Each cloud of rows lies close to a flat space through zero, with a little noise off it, and is much wider in some directions of that space than in others. After each cloud: how many dimensions does that space have?

[[  1.3  -7.1   3.8  -2.8  -1.8  -4.4  -4.0   1.0   0.1   5.1  -1.4   4.9
   10.3 -15.0  -1.2]
 [  4.1   3.3   2.9   7.0  -1.7   5.2   7.4   1.3  -7.3  -4.4   4.2  -3.3
    3.2   9.5  -2.5]
 [ 21.6 -14.9  25.5  -6.1 -12.1 -12.3   1.8   9.1 -34.2   1.0  25.3  -7.3
   53.1 -24.1  -9.2]
 [-15.6  -1.2 -12.1   2.5  11.0  -1.3  -9.3   0.4  16.4   3.5 -11.9   2.7
  -27.0   6.1   1.1]
 [  5.6  -3.5   9.2  -3.6   0.7  -3.8   1.8  -1.5 -10.2  -1.6   3.6  -3.0
   11.6  -2.7  -5.8]
 [ -9.5  -9.0  -4.1 -14.3   1.5 -23.0 -13.7   0.5   3.2  16.1 -11.6  -2.1
    5.2 -28.6   3.9]
 [ 29.2 -20.3  37.6  -3.0 -14.6  -8.0   2.3  16.3 -42.6   0.5  28.0  -0.6
   61.5 -27.1 -13.0]
 [ -9.8   1.7  -8.2  -2.2   2.4   1.3   3.7  -4.9   9.9  -2.7 -10.1   4.2
  -12.4   7.3  10.0]
 [ -7.5 -16.0   9.0 -12.9   5.3 -29.7 -17.7   2.7  -8.0  16.0   4.1   3.5
   15.1 -31.4   5.0]
 [  6.2 -21.2   7.8 -10.3  -4.6 -29.3 -16.9   7.4 -10.2  13.4  11.8  10.2
   25.6 -38.6  -1.8]
 [  2.4  21.7  -8.2  17.0  -0.3  28.2  17.6 -10.9  15.5 -24.4  -8.0 -12.5
  -23.3  52.5   2.0]
 [ 12.6  -5.9  18.8  -5.3  -6.4  -3.7   2.8   4.8 -20.8   6.9  14.9  -3.5
   33.5 -10.1  -9.3]
 [-16.8  -3.9 -18.7  -7.8   8.5 -15.4 -10.6  -3.4  14.4   8.6  -9.4   4.0
  -21.3  -9.0   7.8]
 [ -6.9   0.8  -2.7  -2.5   5.8  -7.4  -5.7  -2.6   2.6   2.1  -5.2   3.9
   -9.0 -10.4   6.5]
 [  6.1   9.3  -5.9   5.3   0.0  15.7  11.2  -9.1   1.8 -11.2  -3.7  -7.2
  -11.9  15.3  -3.4]
 [-18.7  11.7 -17.1   3.2  11.1   9.1   4.9 -11.3  32.6  -3.8 -11.4   4.2
  -37.0  19.7  10.1]
 [  5.8  11.7   1.0   4.6   3.3  17.0  13.4  -3.0  -1.1  -8.8   1.4  -2.6
   -7.7  24.6   2.5]
 [-10.2  -7.4 -10.2  -8.3   6.7  -4.1  -9.1  -3.6   5.3   4.6  -7.0  -2.9
   -8.2  -4.3   5.7]]
	2

[[-19.2 -12.0  -1.3   8.8 -43.4  28.0  -7.7  23.5  32.0  -5.4   3.2  -2.7
   12.7   3.7  -7.6]
 [  1.8 -18.5   7.2   5.8 -24.7 -14.3 -17.0 -13.5  25.0  38.3   2.1  15.3
   25.0 -19.0  25.8]
 [  0.3  32.6   7.5 -33.7 -52.0  17.4 -14.4 -43.3  12.6  18.2  13.4 -24.2
    6.5  36.5 -52.6]
 [ -0.2 -18.5  43.7  -2.4  22.3  26.2  23.2 -24.1 -27.5 -38.3  -0.5  13.1
   30.4 -13.3   1.9]
 [ -8.8  31.0  11.3  37.3  62.9  27.4  39.1  19.7 -41.9   7.2   6.7 -15.9
   40.8   9.6 -35.8]
 [ 21.7  -5.9  38.0  -1.2 -20.1  12.0 -18.1  24.8  -0.8 -21.3  12.7  17.7
  -28.0  -1.4   8.9]
 [ 14.1  -5.1 -46.0 -39.2  -3.2   9.9  -3.4  16.2  33.5  34.4 -17.3 -28.6
   -6.4 -21.9  -4.0]
 [  8.7  14.1   0.4  13.7   6.8  24.3 -20.2 -26.9 -50.2  14.6 -28.4  22.2
   27.8  17.0 -17.9]
 [ 20.2  -0.9 -62.0 -40.6  16.0  15.1  33.5 -24.1 -10.2  45.4   5.0 -25.9
   14.0 -17.4 -28.1]
 [ -7.3 -43.9  27.4  21.7  29.4 -51.2 -35.5 -29.9  14.6  -2.3   4.5  34.1
    4.8 -23.6  33.1]
 [  2.7   6.3   2.6   0.5  16.3   4.5 -29.4  13.0   7.7  10.0 -13.7  15.6
    4.9 -15.4  45.7]
 [ 10.9 -50.4  -3.8   4.1   6.2  -5.1 -10.5 -25.2  10.7 -42.0   1.5  29.5
    9.5  -5.2  -1.9]
 [ -4.7   6.0  30.0   0.6  19.1   3.1  -3.4   4.1  10.9 -28.4  -5.7   2.7
    9.9   0.0  18.7]
 [-32.2   5.8  -8.0 -15.8  48.1 -15.8  -0.7  27.7  13.9  11.2 -38.3 -42.5
  -12.6 -26.9  12.4]
 [-53.0   3.8  27.2   2.5 -68.0  53.1 -23.5   4.1  24.0 -10.2  44.6 -12.9
    1.8  24.6 -38.5]
 [  2.0 -54.1   8.3   5.9  31.9 -71.3  19.7  -1.6 -28.6 -23.9 -17.5  -1.0
  -61.8 -29.1  -2.9]
 [  2.7 -16.8  -7.3  -6.6 -58.6  58.3 -14.0   2.2  -6.8 -21.9 -12.2  31.4
   14.9   0.8  19.8]
 [-52.8  16.0  48.2  -5.4  -8.6  27.1 -30.9   5.2  10.1 -19.2  39.7 -12.8
  -21.4   7.6  -2.5]]
	12

[[ -5.6   3.0  -4.6  -6.3  -8.7  -7.2  20.5  -2.1   3.9  -0.8   3.0  -4.8
   -6.6   1.3  -6.9]
 [ -4.6   4.6  -6.0  -8.1 -10.0  -8.1  21.0 -10.4   6.3   1.9   8.0  -7.1
  -12.1  -3.3  -5.8]
 [-28.0 -39.9 -11.0 -32.2 -42.2 -33.5  62.9   7.9  -2.6 -55.3   9.3 -22.4
    2.9  19.6  26.7]
 [-31.8 -27.3  -1.6 -12.3 -29.0 -11.1  31.4   8.6 -15.1 -37.8   7.9 -25.9
    3.1  11.2  39.6]
 [ -4.9  -7.5  -4.7 -12.3 -15.3 -15.4  22.4  -0.3   1.9 -12.2   2.0   0.2
   -2.6   9.0  -2.2]
 [-12.4 -52.0 -10.0 -32.0 -36.2 -45.1  57.4  11.3   9.2 -60.4  -0.4   2.2
   13.3  31.3   9.5]
 [ -1.0  15.7  -5.1  -3.1  -6.9  -4.9  16.9  -8.7   8.2   8.7   7.1  -5.7
  -14.3  -4.5 -15.4]
 [-13.6  10.4  15.1  25.0  14.1  40.4 -48.1   7.3 -28.1  15.3   3.4 -21.8
    4.2 -14.6  37.8]
 [ 22.2  44.8   3.3  17.9  32.8  27.7 -40.5 -11.7   5.5  50.6  -5.2  13.0
  -11.3 -18.9 -33.7]
 [  4.9 -16.4   5.1   3.0   3.2  -4.4 -13.4  10.3  -4.7 -10.3  -6.6   6.1
   15.9   4.3   8.9]
 [-28.6   1.9  -4.6  -7.3 -21.3   6.0  21.1   3.0 -15.7  -4.1  16.1 -32.7
  -15.7 -10.4  26.4]
 [ 11.9 -17.4  -8.7 -11.6  -6.1 -25.6  17.2  -0.5  17.0 -18.0 -10.6  19.5
    9.9  14.8 -18.1]
 [ -7.6  12.4   1.0   7.6   4.4  16.0  -9.4   0.1  -8.3  11.1   8.4 -12.5
   -7.1  -9.3   6.0]
 [  8.0 -16.6   0.6  -1.7  -0.7 -13.4   2.7   4.3   4.9 -15.7  -8.9  16.3
   12.2  13.8   1.8]
 [ 13.1  58.1  10.5  25.1  31.8  38.3 -47.0 -11.1  -4.6  62.2   1.6  -0.2
  -24.6 -30.7 -20.8]
 [ -0.9  37.2   1.8  12.7   9.9  20.6 -14.7 -11.8  -4.0  37.0   5.7  -9.5
  -18.2 -19.6 -11.8]
 [ 28.1 -11.4 -11.2 -18.3  -2.9 -40.3  26.1  -6.4  37.9 -10.8 -14.1  40.7
    9.5  24.0 -53.0]
 [ 23.9  -6.4   3.1   5.5  14.7  -7.3 -20.1  -0.1  13.5  -1.7 -15.1  35.5
   16.8  10.9 -20.3]]
	3

[[ -1.9  24.8 -19.6   4.6  35.3   6.0  -3.1  -7.0  13.6  -1.3 -19.5  17.2
    5.5 -33.7 -10.7]
 [ -2.8  -0.1 -11.1  -4.7 -10.0   8.3  23.1 -20.6   5.4   0.2   0.2 -13.6
   -0.2 -15.9  -8.7]
 [ -9.3   4.4  -4.1   8.7   6.4 -14.5  16.5  22.6  -4.8  -7.9 -19.3  -2.7
   -5.2 -12.2  17.7]
 [ 13.5 -17.5   2.6   5.6 -12.6   9.1  -3.8   2.6  -3.7   0.1  16.6   0.1
   -3.8   8.5  17.5]
 [ -0.7   7.5  18.6 -13.2  11.8 -14.4 -14.3   5.0   3.1  -1.1 -11.7   0.1
   -5.9  19.6 -13.5]
 [-31.0 -11.7  34.4   0.6 -18.4  18.6  -8.5  10.7  -9.9  23.5   7.0 -12.2
    9.1  11.2  -4.7]
 [-21.3  -5.9 -17.2  12.9 -19.2   7.8  27.2   3.2 -11.4  -2.7  -2.5 -19.6
   17.7  -4.8  -0.6]
 [-10.2  -8.5  -3.0  17.3 -18.0  -3.1  11.0   6.7 -13.5   2.2   4.1  -4.9
    2.4   0.9   4.3]
 [ 26.3 -12.5  18.9 -21.6  -6.2 -26.4  -7.1   8.6  -5.4  -9.3  -1.0 -17.5
  -12.3  60.2  -6.2]
 [ -8.8  20.1  16.1 -26.3  31.3 -19.8  -4.2  25.2  -5.5   4.8 -23.7  -4.3
   11.0  13.8  -7.5]
 [ -7.3 -16.3  -4.1  18.8 -20.2  14.1  12.1  -1.7  -6.2  -1.5   3.1 -16.7
    1.9   6.5   0.7]
 [ -2.2 -14.2 -25.7   9.1 -15.3  27.7  22.1  -7.6  -0.4  -4.1   9.4 -16.0
   18.9 -10.2   8.4]
 [ 23.6 -19.4  34.5  -2.0  -7.6 -27.7 -14.1  24.9 -10.6   3.2  -0.1 -12.6
  -31.5  41.0  17.4]
 [ 12.6  10.9   2.9   0.0  25.7 -11.0   2.1   2.4  16.9  -3.9 -26.0   0.3
  -26.1 -18.5   6.4]
 [-28.9  11.7 -40.3  34.1  10.6  22.1  24.4   9.9   4.3 -17.4 -20.1   7.0
   20.0 -43.9  14.9]
 [ -6.7   1.7 -14.7  15.2  14.5  -5.8  17.3  31.5 -11.8  -3.4 -21.3 -11.5
   12.0  -8.4  18.4]
 [ -9.1   6.5  -3.5  21.8   9.3 -10.0   5.6  16.0   9.1 -20.6 -27.3   7.4
  -21.2 -11.8  19.2]
 [  9.5  14.6   7.7 -17.3  11.2 -18.7  -9.8 -13.0  15.2 -13.2  -9.9  12.5
  -18.9   7.5 -12.3]]
	9

[[ 20.0  38.5 -16.1  25.8  21.6  -0.7   7.0  -7.0   6.3   3.6  10.4 -40.6
  -21.0 -32.7  18.2]
 [-19.4 -13.7 -70.4  37.9  -7.0 -37.0 -20.6 -15.7  -6.2 -29.0 -25.5 -22.6
   -2.2 -34.3  21.8]
 [ -9.1 -16.9 -62.2  35.1 -22.5   6.0   3.8  -5.2  -6.8 -34.9  22.9 -11.0
    9.7 -40.2  -3.6]
 [ 46.6   1.2  45.6 -50.5  30.8   7.1 -13.3  46.8  20.1  43.3 -17.9  21.5
   11.5  80.9 -25.1]
 [-15.9  -5.4  18.2  -6.6   0.3   8.4  -0.3  -0.1 -16.7   5.6   4.7   5.8
   -3.0  14.5  -5.1]
 [  7.7  20.0  13.3 -40.0   9.2 -17.4  22.1   2.3  38.6  20.4 -13.8   2.5
  -14.3   4.5  16.1]
 [ -5.8 -16.0   3.3   1.2 -36.6  29.5  -1.4 -14.1  -6.0 -18.3   4.9  -1.1
    3.1 -24.5  12.8]
 [  6.7  -2.8 -34.0  34.3   8.7 -10.7  -8.8  -8.8 -12.6  -9.3   9.1 -18.3
   10.3 -15.9 -11.9]
 [-18.8 -23.9  -1.8 -19.8 -27.9  -4.5  14.8 -29.9   7.4 -10.7   0.7  17.8
   22.3 -20.1  -7.6]
 [-31.9 -34.5 -32.9  77.6  -1.6  -2.5 -10.7  11.3 -48.8 -30.2  -1.1  25.9
    3.2  -6.3 -24.2]
 [ -3.4 -10.4   0.9   1.0  16.0  11.5   0.8  22.8 -19.5  15.7   8.5   4.7
   -2.2  33.9 -17.2]
 [ -5.9 -23.9   2.4  25.4 -12.7  21.1 -19.0  10.8 -33.9 -17.1  18.9  13.2
   17.2  14.1 -25.5]
 [-16.5  -5.5 -28.9  11.7 -17.9   8.0 -17.2 -28.8  -7.0 -37.5   1.1  -5.1
   30.5 -47.9  -1.9]
 [-38.0   2.2  35.6 -61.7 -56.8  -4.6  22.9 -23.2  23.3  -4.9  16.5   1.8
  -33.3  -9.1  46.9]
 [ 25.1  14.3  45.8 -13.0 -11.1  61.7   4.8  18.6  -7.0   9.8  32.5  -8.1
  -11.9  10.5   4.0]
 [ 29.4 -25.5  20.8  16.4   0.6  32.3  14.9  15.7  -8.9   6.7  16.8  35.7
   29.6  18.9 -50.3]
 [ 14.0 -29.6  -3.5  14.9  -9.8  -1.6   8.7   0.4  -1.6   1.3   4.0  19.0
   15.9   8.6 -26.0]
 [ -6.3  -7.3 -22.7  38.2  21.5 -28.4   9.3  -0.7  -9.6   3.4  -7.5   6.3
   -2.6  -2.1 -15.6]]
	10
